There are 10 hidden switches. A switch that is on adds its own fixed numbers to the row, and there is some noise. The rows also spread widely along 16 directions, which tell nothing about the answers.
Some rows, each with its switches (1 for on, 0 for off) after it:
[ 12.6   7.6  -9.0   5.4  -6.9   5.8 -13.9  16.0 -29.2   0.7  13.3 -13.1
  20.9 -11.8  14.5  16.8  12.3 -34.0  19.9 -34.0  -0.1  -4.7  -9.8  20.2
  11.6] -> 1 0 1 1 1 0 0 0 1 0
[ 35.6  22.9  35.8 -15.1   0.1 -21.2  -9.0  -2.0  20.9  -0.9 -23.1   0.9
  -7.2  -2.1  12.7  20.6  12.2 -25.9  11.9 -43.9   3.3  10.9 -29.1  -2.3
  12.4] -> 0 1 1 0 0 0 0 1 0 1
[ 33.8  38.0   6.5  37.1 -25.5 -42.3 -24.6  55.7 -26.5  19.9  -5.1  -5.5
  29.6  -7.8 -12.6  11.1 -10.2 -35.2 -36.3 -26.3  43.3  -4.2  17.6  32.9
  38.2] -> 0 0 0 1 1 1 1 1 1 0
[-12.7  -6.8  11.8  44.9 -14.0   1.5 -21.7   1.5 -22.7 -24.5  -6.1  -0.4
  -0.5  -9.5 -29.5 -14.0   7.9  24.2  -9.4  -8.5  30.8 -23.9  60.5  14.7
  -7.7] -> 0 0 1 1 1 0 0 0 0 0
[ 42.3  -2.8 -40.2   1.2   9.2 -13.6 -29.8  -4.7  20.2   0.1  26.5   6.9
  24.9 -20.9  15.1   0.9 -50.6  33.3  24.9  49.5  -4.4 -10.5   3.5  -9.3
  -9.9] -> 1 0 1 0 0 0 0 0 0 0
[  1.8  29.8  -6.5   4.5   2.7 -14.5 -20.0  22.8 -15.4  -6.6  30.0 -11.4
 -25.8   9.8  11.2  28.3  -3.7  -8.0  25.7   4.5   7.4  -1.9   5.7  -4.7
   9.2] -> 1 0 1 1 1 0 0 1 0 1
[ -0.9  12.1  21.4  -4.1  25.2   3.8 -15.4  49.0 -44.1 -19.9  41.8 -49.5
 -15.5   2.3 -11.3 -38.4   3.9  -8.9  28.2 -14.0 -46.8 -22.5  -7.9  14.9
  39.8] -> 1 0 1 1 1 0 1 0 0 0
[ 42.4  15.5   1.9  11.2  29.5  11.7   0.0  -0.5  25.5  -0.1  16.4 -49.0
  19.1  12.5  -5.7 -25.8   8.7  20.7   2.7 -24.3   9.5 -14.1  -1.0  -2.3
 -26.3] -> 1 1 1 1 1 0 1 1 0 0
[-16.2  17.0   4.3 -10.0 -11.8 -28.9  12.5  16.9   4.8   3.4  -2.2 -16.5
 -27.2  17.0   6.8 -25.2 -12.1  10.0  -9.6 -32.7  -9.5  -8.4 -11.7  41.0
  23.0] -> 1 0 1 1 0 1 0 1 0 0
[ 43.2  -2.3  -4.6  -3.1  -3.2  13.3 -29.7 -27.1   3.2 -29.7 -35.3  19.8
   5.4  -8.9  27.5  32.6   0.6 -19.9  18.0   0.7  11.1   3.4 -13.7  14.7
 -31.9] -> 1 1 0 0 0 1 0 0 0 0
[ -1.7  12.3  -3.8   2.8 -10.4  23.5  11.6   5.7  18.4  55.8  11.6 -44.0
  52.7   8.3  21.2  -3.9   0.8 -10.8 -12.4   6.4 -36.7  16.7 -27.6   9.9
   2.0] -> 0 0 0 1 1 1 0 0 1 0
[ 43.4   3.2  14.8  20.0   5.5  11.6  33.0   0.6  24.0 -42.4 -37.5  -3.2
  -2.4 -23.7  23.5  20.7  13.9 -28.6  -2.4 -37.0 -44.0 -44.9  -0.1  23.3
 -10.2] -> 0 0 0 1 0 1 0 0 0 1
[  6.2  11.4  -1.8  23.9 -12.5 -14.7  32.3  39.4 -28.0 -51.8  24.1   1.7
 -10.3 -15.1 -11.8   1.1  26.6  -6.3 -21.5  -4.1   5.3 -19.8  49.3  -7.0
  -9.6] -> 1 0 1 1 0 1 0 0 1 0
[ 10.4 -31.1  -8.3   7.4  -3.6 -26.4 -20.7  11.8 -24.2 -13.1  13.4  -3.6
  -4.2 -24.1 -12.6  -7.5  -7.7   6.8  23.3  -6.3  14.6  -7.1   6.0  16.2
   9.0] -> 0 0 0 1 1 1 1 1 0 0
[ 14.8 -14.4 -28.8  26.4 -20.6 -18.8  39.0  23.5  -3.4 -27.3   1.9   9.0
  14.1 -32.7  -0.6 -17.4 -31.6  13.4 -13.6   1.0 -26.8 -36.8  15.1  36.5
  19.3] -> 1 0 0 1 0 0 0 0 0 1
[-16.2 -15.6 -17.4   5.8   9.5  15.9 -44.7  -0.1 -12.4  21.7  29.5 -35.9
   7.8  11.7   8.0 -11.3  -6.6   1.1  24.9  -3.7  22.7   3.7 -13.0  39.3
  -0.5] -> 1 1 0 0 1 0 1 0 0 0
[-18.6  -4.8  19.5  11.9   3.3 -15.5  20.4  60.4 -25.0  41.0  -0.7 -26.6
 -12.1  18.9   1.1  26.0  13.2 -28.5 -32.5   3.2   6.3   3.9 -33.7  21.0
  31.6] -> 0 0 1 1 1 1 0 0 0 0
[  4.8  19.0   0.8   6.6  -9.8  30.7  44.3  -2.7  -6.0  -7.6 -14.4 -22.0
  30.3 -12.5  -0.2 -16.4  12.0  12.9   9.6 -31.8 -59.1 -22.8  -0.8  -3.8
  -7.3] -> 1 0 1 0 0 1 1 0 0 0
[  1.6 -36.5 -17.3 -16.4  12.8 -42.6  16.1  44.9  27.8   9.9  17.1  -4.1
  15.1  -5.8  -0.6 -27.1 -10.7   9.9 -40.8  21.0   0.8  -4.8 -29.3  21.2
 -11.3] -> 0 0 0 1 0 1 0 0 0 0
[ -7.9 -19.3  -8.9  18.6   0.3 -35.0 -20.8  40.4 -22.4 -20.1  22.3 -11.1
 -17.7 -24.1  -7.9 -12.5 -23.2   4.9  19.7 -21.8   3.8 -39.9   5.5  46.4
  26.9] -> 1 0 1 1 1 1 0 1 0 1
[ 17.2 -10.7   3.1  13.7 -15.0  -4.6  31.9 -17.7  -7.6   8.2   4.7 -11.6
  -8.8   6.7  -0.5   1.7  -1.8   7.9  -5.3   8.4  14.1  25.1   0.5   3.6
  18.2] -> 0 0 1 1 0 0 0 0 1 0
[ 14.0  34.4  16.0   4.6  -6.0   3.0   1.2 -17.1  33.4  35.6 -15.1  -3.2
  -2.6   8.7  47.9  29.9  25.1  28.6   1.4 -35.9 -12.5  -0.6  30.2 -21.5
  -3.0] -> 0 1 1 1 1 0 0 1 1 0
[ 23.5 -12.7  -1.1  11.8   1.4 -11.7 -14.8  17.6   8.7 -29.2  15.4 -16.1
  14.3 -25.0 -13.4   2.5  14.2 -31.0   9.3 -17.9  10.1 -20.7   1.2  11.2
 -14.1] -> 0 1 0 1 1 0 0 0 0 0
[-10.2  46.7  18.0 -21.2 -20.3   1.3   8.9  29.6 -29.7 -18.9 -11.9  -7.7
  -7.9  16.3   5.3  34.2  33.5 -54.6   8.3 -13.7 -44.2   5.6 -32.3 -18.1
  -8.2] -> 1 0 0 1 0 0 1 0 1 0
[ 36.6  12.6  17.0  -4.9  16.8  -8.0   9.9   6.5  -1.8 -21.0  -2.8  -7.4
   3.5  -0.6 -14.9 -28.6  10.4  11.5 -12.1 -13.5  10.8   0.9   1.4  -7.9
   2.8] -> 0 1 1 0 0 0 0 0 0 0
[-15.3 -19.8  43.0 -16.3  11.4  -6.9  -3.8  27.3 -23.6  10.2  -7.5  -2.6
   2.8   0.0   1.8  -7.6  46.3  17.0  -5.7 -19.7 -12.9   9.4 -10.5 -22.0
  -5.9] -> 1 0 1 1 1 1 0 0 1 0
[-19.2  19.3  23.9   7.9   0.5 -17.0   8.7  18.7 -27.6  -3.8 -23.3 -14.3
 -38.2  14.7 -12.9   5.9   0.0  20.9   9.5   7.3 -17.8 -17.7 -18.5  -6.1
  15.4] -> 1 0 0 1 0 1 0 0 1 1
[ 29.5  28.1  17.3  11.6 -17.4 -17.4 -42.1 -12.9  12.8 -27.0  -2.5   2.3
 -14.4  -4.9   9.2  13.1  -7.3 -15.7  22.6 -11.2   4.2  -3.7  22.6  11.0
   1.2] -> 1 0 1 1 0 1 0 0 0 0
[ 22.8 -14.4 -23.3  18.3  11.2  -6.6  18.2  44.6 -22.7  -9.9  37.0 -21.6
   1.1 -20.6  25.4   9.9  13.6 -22.0   3.1 -36.1   1.3 -32.4  10.3  37.8
  14.5] -> 1 0 1 1 0 1 1 1 1 0
[-11.7  26.9 -44.4 -16.4 -37.1   6.7 -18.0 -12.9  -6.9  -4.9   3.2   4.5
  30.3   5.2   9.3   0.5 -28.3  -7.6  10.5  23.2 -27.3  12.7  -9.5  11.4
 -22.0] -> 0 0 0 1 1 0 0 0 1 0
[ -2.7  32.6  -2.6 -12.9   2.5  -8.5 -23.4  10.7  19.1   0.3 -19.5   5.6
 -22.0  22.5  24.6  11.1 -16.1  10.7  -9.4  18.9 -16.4  -8.3  -5.8   6.0
 -10.3] -> 0 1 0 0 1 0 0 0 0 0
[ -4.0 -12.7  41.9  18.9   9.2 -38.9  16.2  41.2  14.8  13.4 -13.2 -37.2
 -28.9   7.4 -12.2 -10.1   1.6  -0.2 -18.4 -21.6  -4.3 -21.6 -35.0  28.1
  30.2] -> 1 0 0 1 1 1 0 0 1 1

New rows. What belongs after each?
[ 30.4  19.6   3.7  19.7 -21.0  11.2  20.2  -2.9 -27.0  14.6 -15.1   5.6
  33.1  10.6   9.0 -24.5   1.0  24.6 -49.7  17.6  14.4  33.1  33.4   9.2
  15.8] -> 0 1 0 1 0 1 0 0 1 0
[ 46.5 -37.9  25.7  27.7  23.0   6.7   2.1   3.3  16.7   7.7  -0.7 -15.4
   8.5 -12.5  21.2   3.6  14.9  -6.1 -16.5 -11.7  15.5  -6.3   8.8  25.0
  10.6] -> 0 0 1 1 0 0 0 0 0 0
[ -6.9 -16.1 -16.9  -4.9 -15.0 -10.0  -0.4 -10.6   1.9  40.6 -17.6  21.7
  19.0   0.6  18.2  -9.9 -24.7  48.3 -14.6  11.7   5.1  13.1  -2.0  16.2
  12.6] -> 0 1 1 0 0 0 0 0 0 0
[ 31.5   3.1 -12.1  12.3  -4.3  -8.5  25.4   3.6  11.4   4.3  -2.8   2.6
   3.6  -5.3  21.3  13.0 -12.5  23.6  -8.1  13.9 -17.2   1.9  15.3  -6.6
  -1.4] -> 0 0 0 1 1 1 1 1 0 1
[  8.5 -20.4  38.9  22.0  10.8 -37.3  -7.9  44.9 -21.8  -8.9   4.6 -34.0
 -22.5  -2.4 -40.9 -13.7   4.6  -3.7  -0.7   0.7  12.7 -15.1 -19.4   3.7
  24.7] -> 1 0 0 1 1 0 1 0 1 0
[-19.5   4.3   5.7  16.2   5.2 -12.6  -2.4  26.7 -28.8  13.8 -15.6 -24.5
  -3.6   4.0 -12.3  -2.9   2.3   2.6   4.2 -26.4  10.1 -30.6 -30.2  32.1
  16.5] -> 1 0 0 1 0 1 0 0 1 1
[ 33.1   5.1  10.2  19.6  17.5 -22.9 -13.8   3.7  22.4 -19.0  20.3 -31.0
 -19.9   3.2 -24.2   4.4   4.9  -3.0  14.2  -8.5  31.1 -13.2   7.4  -8.5
 -15.2] -> 0 0 1 1 1 0 1 0 0 0
[ -0.7  46.6 -22.6   7.2 -46.5 -12.5  -1.4  31.1  17.4  20.8  18.7  -5.5
  41.0  -9.1  28.6  29.0  -4.4 -41.1 -10.0 -15.1 -28.8  -1.6  10.8  15.4
   1.1] -> 1 0 0 1 0 1 1 1 0 0
[ 29.2  -6.6   2.9  24.9  12.5 -11.9 -11.4  33.6 -27.7 -49.0   2.0  -9.0
 -20.4 -23.3  -9.1  -4.3 -23.3  -0.3  16.0  18.8 -23.5 -49.5   8.8  20.9
  13.5] -> 1 0 1 1 0 1 0 0 0 0
[ 36.6  17.9 -13.7 -20.2  16.4 -16.5  32.9  11.8  -2.3 -20.3   6.2 -10.0
  -5.7   7.2 -16.7   4.0  -8.8  18.2   8.6  50.5 -13.8   8.9 -36.4 -54.9
 -23.0] -> 1 0 0 1 0 0 0 1 0 0
[-11.2 -36.0 -11.9  14.6 -17.9 -28.7 -25.0  19.5 -10.6   0.7   9.5  26.1
 -29.1 -20.5  38.3  37.0  -6.8  -1.6   2.7   1.4  24.7  -7.4  27.2  38.0
  15.0] -> 0 1 1 0 0 1 0 1 1 0
[ 18.8  -9.8  14.3   8.7   1.6 -17.7  19.4  14.1  25.5   4.8   8.3 -17.2
   6.5   1.6  -9.6  -3.4  -3.7   0.7 -18.5  14.9   8.7  10.0 -15.7  -5.0
  -3.0] -> 1 0 1 0 0 0 0 0 0 0
[ 13.6  29.3  -1.9  12.3  -9.1  -0.1   4.0  31.0 -45.8 -50.1 -28.4   5.3
  17.3 -18.2 -32.0   1.7  22.3 -11.4  -0.3 -34.1 -11.1 -41.0  16.4  -4.8
 -23.6] -> 0 1 1 1 1 1 1 0 0 0
[ 16.5 -14.0   0.1   1.8  28.8 -12.6   5.7 -20.5  22.1   1.9 -24.8 -11.8
 -39.6   8.3  11.9   5.5  11.1  23.5  12.6 -57.8  41.0 -25.1 -14.4  27.8
  -0.9] -> 0 1 1 0 1 0 0 0 0 0
[ 22.5  17.5   8.9   3.1  -6.6  -6.6 -10.5  13.3 -21.2  -9.8  -5.7  -7.5
   0.3   7.4   1.4   0.5  -4.0 -11.1  -3.0   0.3   3.0   1.3 -10.7  13.2
  11.2] -> 1 1 1 1 0 0 0 0 1 0
[ 11.0  18.7 -14.4  12.3 -10.6 -17.0  14.3  11.7  -0.9  -6.3   8.2   0.8
 -11.0  17.8  22.1 -25.8 -17.6   9.9 -42.2 -15.1  19.1   3.5  27.3  57.2
  20.9] -> 0 0 1 1 0 1 0 0 1 1
[  0.5   3.0  -6.2 -11.7  -4.3 -10.6 -21.3   9.2 -28.9  -7.1  -3.9  17.5
   5.8 -14.1   9.9  -2.5   3.3   6.7   8.5  -3.0  -0.4   0.6   5.7   4.4
   5.8] -> 0 0 0 0 0 1 0 0 1 0
[-19.0 -13.8  16.7  40.8 -25.5 -11.0 -20.8  21.1 -36.0   3.2 -19.1  -2.5
  -3.9 -13.3 -20.3  24.3   4.0  -6.7   5.3 -17.2  25.5 -21.8  12.6  25.5
  18.0] -> 1 1 1 1 1 0 0 0 0 0
[ -0.5  27.5  13.8   9.6 -40.3 -21.5 -25.8  12.8   8.8  24.3   0.3  -0.3
  33.0 -15.2   3.5  26.6  16.4 -47.5  -0.1 -48.5  15.9   6.7   5.2  17.3
  17.5] -> 0 1 1 1 0 0 0 0 0 0
[ 13.7  -5.1 -15.7  -7.5   8.8  -3.2   1.8  23.5 -22.9 -20.8   6.7  11.8
  19.0 -24.9   6.8   8.1   8.3  -9.4  10.1 -16.0  -9.2 -11.4  -5.2   3.3
  -6.0] -> 0 0 1 0 1 1 0 0 0 1
[ 13.0   3.0   8.0 -38.0   6.5 -15.8 -28.0   9.0  17.0 -12.9 -11.1  16.8
  -6.1   3.8  33.2 -18.5 -11.7  -3.2  -6.8 -20.6 -27.8   5.3 -16.0  30.2
   3.9] -> 0 0 1 0 1 0 0 0 0 0
[ -1.5  33.1 -24.3 -25.1  -5.8 -20.6 -13.4  19.7 -11.7  -5.5  20.8  -3.8
   4.5  13.0  -3.9  -3.7  -0.3  -2.0   6.2   5.4  -6.3   7.1  -9.2 -15.3
 -13.6] -> 0 0 0 1 1 0 1 0 1 0
[  6.0   4.5  25.0  17.2   4.5  -5.1 -16.4  14.7  -5.9   6.5 -11.5 -11.7
 -14.9   8.2  11.2  -5.0   6.6  30.7  -4.3  -9.8  -1.9 -16.7  20.7  12.0
   4.5] -> 1 1 1 1 0 1 1 1 0 0
[-10.9 -21.5  52.8  13.7 -14.5 -31.8 -13.7  20.2  -9.0  24.5 -12.6  -1.9
  -3.0   2.3 -25.4 -15.7  20.7  22.9 -21.8 -14.3  20.8  18.9  14.5  -6.6
  20.4] -> 0 1 1 1 1 0 1 0 0 0
[ 23.5  31.3  24.9  -5.5   0.2 -19.0   3.0  -8.9 -24.2 -45.7 -13.0 -13.2
 -52.3  18.3 -29.0  11.9   8.2 -17.6  25.6  -0.6  10.8   3.8 -19.8 -20.2
   3.3] -> 0 0 1 1 0 0 0 0 1 0
[ 12.0 -24.4 -48.9   6.4  15.8   5.9  29.2  10.8 -15.8  -1.7   7.7  -9.5
  14.9  -1.4  10.5   9.0   1.1   1.4  -6.8 -12.9  28.2 -22.2 -24.6  33.1
 -22.2] -> 1 0 1 1 0 0 0 0 1 0
[-29.1  36.4   7.5  17.1 -26.9  -3.6  -6.1  18.8  16.2  34.1  26.0 -28.3
  -2.8   7.0  25.9  34.8  34.8 -29.1   5.8 -56.2   8.1   0.7  23.6  11.9
  13.8] -> 1 1 0 0 1 0 1 1 0 0
[-16.4  19.0  -9.4 -19.4  26.0  14.6 -34.5  11.8  -7.4   8.4  17.7 -25.3
  20.8   0.2  20.6 -14.7  24.8   4.7  33.8 -48.4 -18.9 -23.6 -13.9  15.3
 -13.6] -> 1 0 0 1 1 1 0 0 0 1
[ 39.8  10.2   0.1 -11.8   3.6 -22.2 -12.6  11.2 -10.2   9.3 -10.5  13.2
   1.7   3.0  24.2  33.2   8.0 -28.7   2.3 -20.1  29.8  18.0 -27.5  12.2
   7.9] -> 1 0 1 1 0 1 0 0 0 0
[ 37.6  -0.6 -24.0  18.7   6.3 -37.1  14.5  47.8   1.8  25.3  19.6  -3.4
  21.3 -10.9   1.7  26.2  -9.9  -7.4 -18.4   1.6  29.9 -14.2 -10.4   5.3
  11.2] -> 1 0 1 1 0 0 1 0 0 0
[ 44.2   8.3  -8.3  -9.8 -13.5   0.2  -3.1  -3.3   4.0 -21.9  -9.3  34.0
  20.8  -5.3  34.1  26.6   7.0 -13.3 -17.2  -0.7  13.8  31.3  15.1  -6.9
 -27.1] -> 1 0 1 0 1 0 0 1 0 0
[ 24.1  29.2 -12.4 -10.2 -17.3 -34.3 -26.3  -8.6  35.2 -17.7  27.9  10.6
  17.8 -23.7   1.1  13.5  14.4 -26.7  20.0 -31.7  28.9   6.9  19.6 -15.0
 -15.8] -> 0 0 0 0 0 0 0 0 0 0
[ -1.4 -18.7   0.0  15.9   7.4   0.3  15.0  30.6 -26.5 -12.4 -37.2   4.9
 -13.6   5.0   9.6   0.5 -12.8  14.5 -30.2   6.8 -11.5 -28.3 -10.4  35.8
   2.5] -> 0 0 0 1 1 0 0 1 1 1
[ -7.4  18.2   7.6 -14.1  -4.3 -37.2  -5.8  21.9   8.7   2.9  32.9 -12.5
 -19.6  17.6  -4.4   6.5  16.1  -6.7  -1.9  -1.7  23.6  25.1  -7.3 -14.9
  -8.8] -> 1 0 1 0 0 1 1 0 1 0
[-32.2  18.4  10.6  12.1 -14.7 -11.9 -19.6  30.6 -62.1 -11.5   8.7 -28.8
 -15.4  11.5 -38.5 -10.5  11.3 -16.5  16.6 -31.6  16.2 -10.9  -7.1  21.3
  21.8] -> 1 0 1 1 1 0 1 0 1 0
[  9.4   4.3   4.6   6.1   3.2 -13.1 -14.8  19.1 -25.3   6.9 -11.1   1.4
  -7.5   4.4   3.0  36.3   4.2 -24.6   5.0  14.4  21.6   6.4 -25.5   6.2
   7.3] -> 0 0 0 1 0 1 0 0 0 1
[ 18.4  -0.7 -23.1  18.9  -7.3 -43.7  -7.4  19.9   0.4  47.5  47.3   3.8
  33.2  -3.2   5.8  -4.1   7.7  10.8 -33.6 -18.2  87.0  36.6  30.4  13.0
  27.4] -> 0 0 0 1 1 0 0 0 1 1
[ 38.3  31.7  24.3   2.0 -17.8 -44.7  21.8  45.7  14.4  12.7  16.7 -12.0
  15.7   4.4   8.6   4.4   5.5 -36.9 -40.1 -30.4  11.4  29.4 -10.8   6.4
  33.2] -> 1 0 1 1 1 0 0 1 1 1
[ 26.7  -8.1  22.9  25.4   3.7 -18.3  22.5   7.5  -9.6 -13.5 -23.1 -15.5
 -16.4 -14.9 -15.1 -33.4 -16.9  47.7   5.3  -9.9 -34.5 -39.8  10.2   6.3
  33.2] -> 1 0 0 1 0 0 1 0 1 0
[ 14.5   8.4  -9.2  31.9 -10.8  -0.3  18.8   3.2  -5.5   9.2  28.1 -28.7
  -0.3 -11.3  -3.4  18.5  -6.4  -5.4  21.5  -9.4   4.1  -3.2  11.5   3.2
  28.0] -> 0 1 1 0 1 0 1 0 0 1
[ 41.3  -1.9  19.9   3.1  34.7 -22.5 -32.9  31.8  -6.7 -24.2   1.0   8.8
   7.1 -24.6  -4.5   3.8  30.8  -5.9   0.7 -19.2  24.8 -28.0  13.9 -15.7
  -9.8] -> 0 0 0 1 0 0 0 0 0 0
[-41.0 -30.9   0.5  29.2 -17.6 -13.5  13.6  20.1 -19.4 -31.7  -5.1  -5.2
 -70.9   7.8  -7.4  58.1  14.7 -14.0  13.3  13.0  10.2 -23.8   5.9  13.6
 -23.3] -> 1 0 1 1 1 1 1 0 0 0
[  2.5  -2.5  23.4  34.5  23.0  29.0  24.1  15.1 -21.4  12.3   9.8 -57.5
 -19.2   3.9   5.5  16.0  31.0  -9.3  22.8 -40.5 -11.8 -28.7  -5.7  10.3
  23.6] -> 1 0 1 0 1 0 1 0 1 0
[-41.2  23.2 -11.6   3.7 -54.4 -10.3  -6.9  18.9  -8.5 -14.1   3.1  17.8
  32.6  -7.2 -13.2  19.0   4.9 -18.6 -13.2  13.1  -1.6  13.1  10.5 -11.6
 -36.1] -> 1 0 0 0 0 0 0 1 1 1
